Every row belongs to one group in each of 4 separate groupings. Each group adds its own fixed numbers to the row, and there is some noise. The rows also spread widely along 14 directions, which tell nothing about the answers.
(in the rows, 128 means zero)
Some rows, each with its group in each grouping after it:
[130 122 120 168 101 110 130 182 140 131  87  85 149 147 156 119 117  71
 118 115 146 142 156 192 129  86 216 154 160 130 140 131 213 164 173 132
 152  91 126 121 154 130 164 102  91 136  85  77 131]
(2) z_492 z_921 z_951
[136 159 143 123  73 146 100 130  98 102 161  66 157 124 102 126  99 152
 130  81 157 127 110 122  74 198 148 153  62 102 106 145 120 115 152 120
 101 108  52 121 110 135 182 175 121 144 155 133 133]
(1) z_570 z_725 z_433
[112 156 150 156 106  93 131 179 171 114 129  95  84 131 122 155 122 135
 139 178 123 149 194 165  83 110 138 114 111 139 115 118 144 142 132 159
 131 101 155 103 156 174 180 103 132  92 104 108 125]
(2) z_351 z_65 z_670
[135 130 111 162 126 134  95 127 132 142  84 113 158 144 150 160 128 106
 156 106 153 123 101 159 140  68 160 147 152 124 171  88 169 159 141 147
 128 109 102 118 113 122 104 114  91 138 112 127 135]
(1) z_570 z_921 z_708
[ 74  76 128 120 128 112 134 134  75  97 157 131 103 128 140  92 122 133
 107  94 150 167 124 104 147 187 147 146 143 144 149 211 142 135 159 121
  90 145 146 150 127 111 126 175 101 158 101 133 145]
(0) z_981 z_65 z_670
[133 139 153  78 109 163 108 109 142 123 166 132 146 128 101 130 114 130
 118 141 145  99 109 102 103 182  92 124  98 137 134 159 115 105 134 115
 119 143  85 132  88 136 134 169 137 142 175 157 129]
(0) z_351 z_725 z_708
[ 93 104 147 120 148 109 149 161 156 113 145 126 105 179 157  96 147 118
 136 173 113 147 197 195 105 142 168 145 139 141  99 144 127 146 128 150
 156 114 140  94 172 106 169 115 139  88 133 131 112]
(2) z_492 z_795 z_885
[ 86  90 112 115 182 103 167 116 126 148 120 156 154  75 169 113 125  95
 134 122 122 123 131 105 214 117 113 139 170 124 175 142 155 130 134 122
 170 143 200 168 126  84  53 113 100 199  75 110 121]
(0) z_981 z_795 z_885
[131 125 111  97 176 148 117 145 112 157 111 126 203 142 145 111 150 132
 171 110 107  91 145 147 117 120 130 173  82 109 113  86  86 140 107 131
 173 103  85 123 154  78 126 107 135 125 171 145  91]
(2) z_570 z_795 z_433
[173 154 121 100 117 173  82  91 121 172 109 156 165 109 110 173 132 111
 129 116 160  83  98 120 128 109 119 131 146 141 157 113 130 127 136 145
 118 153  75 132 107 175 111 140 104 142 155 149 142]
(0) z_981 z_795 z_951
[139 114  85 171 160 106 131 138 115 147  81 145 149 110 152 188 134 123
 167 103 121 131 138 153 138  75 110 143 112 144 148 112 119 162 122 157
 164 110 123  95 161 130 100 100  61 150  81 111 131]
(2) z_570 z_65 z_433
[162 131 136  76 121 154 109 106 162 160 117 195 159 119 111 159 149 124
 105 143 140 101 130 123 118 126  99 152 154 145 140 155 109 128 124 111
 141 161 136 121  91 138  74 145 112 100 168 156 105]
(1) z_981 z_65 z_708
[100 174 136 122  88 143 134 153 131 126 138 125 159 112  99 132 129 146
 128 124 153 149 126 137 108 188 167 131  87 104 122 165 151 145 121 108
 104 117 135 106 157 170 197 125 125 121 115 119 117]
(1) z_492 z_921 z_708
[122  97 102 142  89 143 121 113  99 118 123 144 172 144 137 149 137 127
 141  71 163 144  91 151 111 170 132 158  96 139 144 196 137 152 135 105
 119 126  70  74 130 110 137 160  63 167 106 132 140]
(2) z_570 z_795 z_951
[111 116 130 112 160 146 129 172  92 140 137 144 186 126 116 112 162 145
  97  85 113 128 140 119 125 146 165 144 116 143 130 166 102 149 120 103
 178 134 139 163 130 156 159 122 113 110 115 136  89]
(2) z_570 z_921 z_885
[122 156 142 155 112 107 121 120 116 112 154  76  86 107 140 146  89 126
 133 125 153 152 139 154 125 164 157 117 132 128 126 130 167 127 163 175
 106 118  99 110 155 183 180 144 100 160  83 102 168]
(1) z_492 z_65 z_951
[158 119 120 133 158 127 122 189 120 130 105 108 152 133 135 127 118 102
 121  97 103 106 166 150 107 110 139 147 105 155 103 118  91 144 151 148
 195 113  78 132 147 148 159 125 102 121 141 111 121]
(2) z_492 z_725 z_885
[ 82 113 119 110 171 131 134 161 125 117 113 115 131 131 154  77 115 102
 157 148 122 111 121 116 171 127 141 124 137 120 164  96 151 141 140 138
 109 124 134 159 150 113 131 109 159 161 143 129 141]
(2) z_981 z_795 z_885
[130 117 171 120 116  97 121 141 147 127 170 107  93 131 113 144 119 132
  88 141 121 144 181 129  87 134 138 129 133 151 115 167 123 110 146 150
 158 128 158 146  97 135 140 151 124 104 116 135 106]
(0) z_492 z_921 z_670
[123 123 141 124 189 147  97 110 104 133 179 126 143 166 138 139 154 152
 148 112 106 129 127 159 108 152 136 122 117 150 121 109  79 141 107 171
 180 126  54  93 131 163 194 134 120 111 132 170 113]
(1) z_492 z_725 z_951
[ 73  84 127 143 100 107 129 129 135  90 141 133 131 166 133 123 146 134
 133 105 141 177 119 142 117 146 121 156 120 145 151 190 132 152 128 101
 105 126 139  97  92  57 102 156  99 124 109 155 113]
(2) z_351 z_921 z_670
[131 106 130  89 137 160 108 113 113 168 139 194 195 124 104 140 174 132
  96 102 131 123 118 110 132 135 137 152 153 143 156 181 114 143 111  96
 168 155 155 147  87 132 102 134 103 110 131 161  81]
(0) z_981 z_725 z_708
[143  92 129 144 128 124 117 154 129 132 120 134 131 172 144 135 147  95
 102 123 130 142 158 183 112 109 189 148 169 166 135 162 157 158 153 141
 163 119 122 112 135 144 155 119  89 106 105 119 119]
(2) z_492 z_725 z_951
[106 157 139 116 171 127 112  92 134 135 157 125 117  93 122 153 119 139
 151 138 125 110 112  93 162 119  73 103 133 138 162  86 103 111 117 159
 116 154 129 157 104 139  90 137 134 147 121 168 130]
(0) z_351 z_921 z_951
[ 77 106 110 139 191 112 124  99  95 143 153 119 156 105 150 135 134 135
 171  99 109 149  89 104 170 139 113 116 106 120 184 119 134 146 107 154
 149 119 140 133 129 103 127 107 115 200  64 139 125]
(2) z_492 z_795 z_951
[ 77  97 113  91 175 133 179 165 134 116 126 192 173 109 140 100 146 120
 118 128 113 126 123 103 174 178 103 127 120 142 155 194 117 145 113  70
 158 152 172 130 153 130 117 124 111 152 110 126 111]
(2) z_570 z_65 z_708
[ 98  77 122 152 162  98 151 193 125 114 130 134 129 129 134 134 119 119
 120 103  94 147 138 107 123 116 123 106  97 162 147 175 116 147 125 128
 185 111 144 143 128 136 164 126 101 151  78 122 106]
(0) z_492 z_921 z_951
[108 134 151  77 132 126 102 163 140 131 129  97 135 132 116  75 120 139
 150 157 111 110 163  95  99 136 126 171  78  97 119  97 103 112 130 132
  94  99 162 188 118  46  99 127 200 103 199 158  90]
(1) z_351 z_795 z_708
[ 74 123 113 150  92 116 123 215 101  90  93  99 136 140 116  71 136 134
 143  75 135 155 148 109 111 125 170 176  90 114 121 137  92 154 143  98
  60 111 147 174 151  77 126 146 146  82 147 149 109]
(0) z_570 z_795 z_708
[107 121 106 118 159 122 106 119  49 152 135 156  95  89 110 145 130 175
 149 118 140 159 137  88 138 168 122 144  93 135 147 161 114 145 126 177
  64 138 177 157 187 152 111 126 112 149 108 137 142]
(2) z_981 z_65 z_708
[115 147 112 110 129 139 117 114 121 165 109 140 173 100 123 146 134 135
 164 144 138 121 115 130 134 133 121 139  90 103 161 121 160 149 114 133
 106 105 150 122 156 109 120  94 121 163 118 125 114]
(2) z_351 z_65 z_951
[109 136 102 101 154 138 134 128 113 160 107 140 202  98 146 101 137 111
 166 105 130 106 129 130 163 141 128 172 115  97 139 108 131 142 120 114
 137 126 130 134 164  85 102 109 121 164 136 124 109]
(2) z_981 z_795 z_951
[124  66 138 134 171 121  95 135  94 122 147 120  76 163 145 137 122 130
 118 132 118 135 137 130 113 107 134 112 137 182 152 149 120 139 151 187
 142 119 103 152 108 141 134 147 108 138 117 144 146]
(0) z_351 z_65 z_885

New rows. What belongs after each?
[102 147 126 122 134 129 179 154 122  98 143 137 105  97 150 116 102 111
 117 144 161 128 160 150 160 222 143 122 135 145 110 189 161 121 155 125
 125 158 122 105 211 217 180 142  92 167  95  81 180]
(2) z_570 z_795 z_708
[ 94  79 115 137 114 131 130 143 128 107 114 176 157 148 127 132 156 119
 111  93 136 157  94 125 143 127 142 140 157 153 175 189 134 164 129  90
 131 140 149 122  86 114 109 140  90 126 105 149 113]
(1) z_981 z_725 z_885
[122 167 125 118 109 145 123 114 168 156  90 136 165 119 138 143 129  98
 149 166 165 112 122 167 162 104 157 147 162 103 160  99 208 145 134 125
 106 118 153 117 137 121 101  94 118 140 125 113 129]
(1) z_351 z_921 z_708
[142 146 149 116 171 129 120 100 121 169 186 116 160 113 140 156 137 148
 151 128 116 111 170 166 103 162 123 134 110 129  99 109 111 122 107 171
 221 125  78  85 151 178 188 119 108 147 107 121 109]
(2) z_981 z_795 z_951
[ 89 113 135 108 155 135 124 137 128 136 145 133 135 139 133 119 138 133
 145 165 126 134 128 126 130 153 140 118 109 132 159 146 160 142 113 141
 128 115 151 131 141 132 155 104 145 150 116 132 124]
(2) z_351 z_795 z_708
[136 127  80 149 146 123 117 173  75 149  67 143 156  98 116 146 128 130
 147  68 128 138 139 111 134 107 128 169  78 138 132 138  96 162 134 144
 113 117 138 150 179 121 103 114  84 134 115 118 122]
(2) z_492 z_921 z_708
[ 92 175 125 159 156  93 149 140  98 119 156  96 120  76 122 137 122 157
 149  81 118 157 175 125 141 153 123 139 100 122  92 113  71 127 123 154
 142 135 136 137 169 150 148 138 106 118  83 129 119]
(0) z_492 z_921 z_433
[114 118 102 151 104 125 128 131  85 141 115 150 181  94 111 154 146 125
 103  49 148 168 103 113 146 144 154 150 126 141 163 203 147 160 137  99
 130 138 154 137 119 135 119 135  62 157  57 117 117]
(2) z_492 z_921 z_951
[132 184 147 120 119 100 115 135  93 141 145  93 128  49  98 134 122 154
  95  78 130 148 174  93 127 156 138 165 123 114 103 131  86 109 155 141
 114 144 179 190 127 152 108 147 122 107 103 124 112]
(1) z_492 z_65 z_670
[ 81 107 111 127 107 121 130 122 132 101 118 129 133 140 150  93 125 105
 152 119 154 152 104 138 159 143 137 155 153 117 168 143 165 152 149 109
  66 134 131 114 127  70  93 147 116 150 127 140 139]
(2) z_981 z_65 z_951
[126 101 170 131 141 105  93 114 120 128 194 111  88 150 126 142 140 158
 111 128 118 153 166 135  81 142 146 132 144 157 122 148 109 120 131 177
 160 131 128 134  89 153 153 153 129 103 111 159 110]
(1) z_981 z_795 z_951
[ 68 186 122 164  97 118 173 196 151  69 119  84 126  99 132 101  95 101
 143 126 153 144 135 145 158 171 151 107 117 123 130 129 174 144 149 102
  93 129 114 112 182 196 204 126 116 148  87  87 165]
(2) z_351 z_921 z_951
[ 78 101 112 135 134 108 139 205  67 110 103 113 135 116 139  62 131 126
 119  84 127 160 167 116 144 160 193 180 107 125 120 170 134 149 154 118
  92 105 183 192 179  93 138 126 127 128 106 111 116]
(1) z_351 z_795 z_951
[102 129 108 137 155 146 118 135  99 135 107 175 118 141 129 144 159 130
 134 126 147 136 131 147 159 115 148 130 158 164 150 137 124 157 124 149
  89 150 136 133 169 166 125 121  99 102 114 154 138]
(0) z_351 z_921 z_951
[138 116 144  92 166 157 121 131 135 169 141 154 146 175 150 125 154 110
 122 174 130 102 166 198 115 128 185 133 154 143 116 133 160 141 126 159
 175 118 104 105 172 151 182 105 122 108 147 130 109]
(0) z_492 z_921 z_951
[173 121 153  79 113 127 127 142 162 155 136 182 118 115 104 160 127 131
  87 178 124 104 192 132  82 150 113 148 127 150 104 180 118 108 132 133
 154 140 174 130 135 157 117 131 121  98 160 132  97]
(1) z_981 z_725 z_951
[127 141 111 136 133 145 115 143 145 148  93 118 174 106 128 170 109 115
 180 132 128  91  93 120 123  95  93  99  66 120 165  91 138 144 112 146
 151  93  82 113 124 139 151 103 116 188 122 118 135]
(0) z_351 z_795 z_885
[134 129  94 131 151 140 153 166 169 119  44 177 121 139 161 136 131  58
 135 158 142  99 141 174 179  80 130 128 188 168 148 112 140 158 151 134
 120 154 115 106 178 160  96 105  93 118 138 112 168]
(2) z_492 z_795 z_885
[125 127 159  74 162 138 124 118 146 130 181 143 149 117 117 123 136 142
 113 142 105  98 136  95 114 170  84 122 112 141 132 144  83  99 113 118
 166 156 124 147  96 140 124 147 150 129 151 165 101]
(2) z_570 z_795 z_951
[ 97 106 117 147 108 106 123 173 121  88 111  93  97 120 126 131  85 120
 150 123 135 142 114  91 113 142 101 117  68 143 160 154 143 134 151 140
  80 107 121 140 126 120 141 141 123 181 112 116 164]
(2) z_351 z_795 z_670
[ 97 149 144 145  96 121 129 170 156 118 132  97 107 152 124 134 116 130
 151 187 143 144 159 173  92 141 170 112  97 123 131 129 193 149 127 150
 102  90 137  98 177 162 211  98 142 124 113 108 129]
(2) z_351 z_921 z_951
[115 122 125 140 122 134 136 171 174 107 104 110 178 151 150 111 129  77
 129 116 126 117 114 157 134  95 149 128 163 135 156 112 159 157 144  92
 179 119  78 104  89 138 154 127 111 130 124 114 123]
(2) z_981 z_65 z_433
[145 139 137 137 119 102 115 167 161 133 105 102 110 127 131 139 111 102
 133 157 123 115 184 151 110  83 141 149 147 133 124  93 146 132 154 158
 136 114 151 138 139 135 121 108 128 106 141 114 123]
(2) z_981 z_725 z_670
[122  91 127 165 143  90 141 170 113 112 134 134  97 139 148 137 136 127
 110 112 123 162 197 165 120 130 160 159 149 169 110 177 120 147 151 148
 164 132 165 122 165 151 130 131  73 101  81 111 124]
(2) z_570 z_725 z_708
[ 80  62 129 156 150 128 120 110 134  93 148 130 118 209 180 125 159 102
 138 126 142 161 106 195 143 128 159 124 186 176 168 161 169 166 137 142
 156 131  74  66 100 121 154 141  83 142  86 143 153]
(2) z_351 z_795 z_670
[141 127 164 154 132  76 108 124 148 110 172  68  55 120 124 159  94 124
 112 135 110 144 175 117 102  95 117 118 150 154 126 109 107 100 163 187
 148 129 142 162  78 135 108 154 125 114 105 142 131]
(0) z_492 z_725 z_433
[ 94  94 104 130 120 115 143 123  58 118 139 159 102 126 137 115 133 146
 127 101 160 172 164 147 140 194 166 178 125 137 111 211 132 142 147 139
  77 138 159 122 194 105 119 157  78 135 109 128 139]
(0) z_981 z_725 z_433
[102 162 135 103 132 136  94 100 130 134 133  99 153 106 117 132 116 143
 167 138 136 109  82  89 143 127 108 132 106  83 178  68 134 117 124 135
  69 118 147 164  99  92  91 117 167 151 157 167 121]
(1) z_570 z_725 z_670
[105 175 142  99 127 130 156 153 135 125 152 120 183  96 125  90 145 132
 119 108 127 122 171 146 133 183 144 164 122 104  92 134 101 125 130  84
 151 143 133 128 162 135 147 136 128 100 133 125  95]
(2) z_570 z_65 z_951
[ 89 182 129 121 117 147 153 150 125 106 143 142 139 102 120 117 131 139
 137 124 160 136 143 145 142 211 147 131 123 123 105 151 123 136 124 112
 111 157 105  94 186 218 199 142 115 119 121 119 149]
(1) z_981 z_795 z_708
[ 90 109  99 140 148 126 122 160  75 118  97 157 128 118 130 121 146 142
 138  91 136 148 115 101 153 137 149 147 118 141 157 154 110 151 130 128
  73 136 163 164 164 131 113 127 113 128 109 149 133]
(1) z_570 z_795 z_951
[105 114 129 119 164  88 158 128 108  89 154 129  68 100 144 110 103 126
 110 117 122 151 175 111 164 179 109 154 146 152 107 165  91 104 160 147
 108 160 169 158 149 110  79 166 109 132 114 135 146]
(1) z_492 z_725 z_433
[129 134 128 140 129 157  81 110 125 118 126 113 136 157 126 151 132 121
 146 110 145 109  79 132 128  88 129 113 149 145 173  85 113 141 139 150
 106 136  61 130  83 145 121 146 118 120 150 174 146]
(0) z_570 z_725 z_885
[149  85 128 118 133 121 124 133 121 158 135 179 128 151 122 168 153 137
 110 145 119 146 175 165  84 142 142 151 111 162 119 201 126 147 121 149
 163 118 160  94 159 130 141 115  86 111 110 130  98]
(2) z_492 z_725 z_951
[116 136 156 107 143 130 109 102  81 134 183 118 109 104 122 125 134 159
  99 114 148 144 149 113 133 194 164 146 147 134 126 167 128 108 145 154
 117 155 154 169 131 172 133 153 121 128 106 138 135]
(1) z_570 z_795 z_708
[115  87 133 100 147 149 114  82 109 125 169 153 151 147 128 140 149 126
 100 106 136 147  79 119 135 172 127 116 148 158 174 197 137 139 130 117
 148 151  98 115  71 134 131 160  98 160 105 154 131]
(2) z_492 z_65 z_433
[111 160 137 134 110 128 103 150  94 122 142  89 152  82  88 135 122 156
 124  78 128 141 118  74 108 153 121 126  73 126 142 136  96 131 130 128
 114 126 129 175  99 155 146 141 134 139 107 137 120]
(2) z_351 z_795 z_885
[125 149 110 105 163 128 128  81  88 173 125 146 156  61 135 139 134 119
 128 104 147 129 130 114 193 153 132 162 154 118 151 140 143 127 140 147
 122 158 177 162 158 127  64 118  93 173  89 115 139]
(2) z_492 z_795 z_708
[135 123 146  91 176 162 104 158 140 148 141 146 160 181 136  97 168 111
 117 156 109  96 160 172 116 114 176 141 172 151 125  97 118 145 124 137
 179 135  98 131 136 164 175 107 152  71 175 157  96]
(2) z_981 z_725 z_951
[ 97 161 134 158 137 108 117 118 121 109 166  61 135 121 133 143 111 159
 189  97 118 150 127 141  99 158 116 128  60 102 110  83  91 130 112 168
 144  97  63  88 133 122 184 139 131 147 110 141 128]
(1) z_492 z_795 z_433
[129 132 146 102 110 155  95 135 155 145 122 153 170 166 101 141 178 129
 109 134 124 130 119 139  91 107 164 139 142 134 147 140 116 148 109 109
 139 125 135 130  74 126 138 121 148  68 153 173  83]
(1) z_492 z_795 z_433
[ 93 142 134  99 163  92 173 118 134  84 168 131  72  69 131 110  92 129
 119 137 119 141 157  82 170 201  59 125 127 142 116 162  82  92 149 130
  98 178 162 150 144 124  78 173 127 153 118 136 153]
(2) z_492 z_65 z_433
[147 151 156 111 138 147 104 121 173 149 146 133 165 168 139 134 158 120
 131 142 128 103 162 195 101 108 152 153 170 137 106  87 116 135 119 139
 185 135  75  89 107 144 152 130 125  69 164 157  91]
(1) z_981 z_921 z_951
[ 77 134 139 125 121 109 141 137  93 123 177  90 180 106 131  76 133 146
 131  70 130 161 153 129 130 194 164 179 107  95 109 155 128 135 132 101
 145 123 141 139 137  87 150 147 122 140 100 125  88]
(2) z_981 z_921 z_951
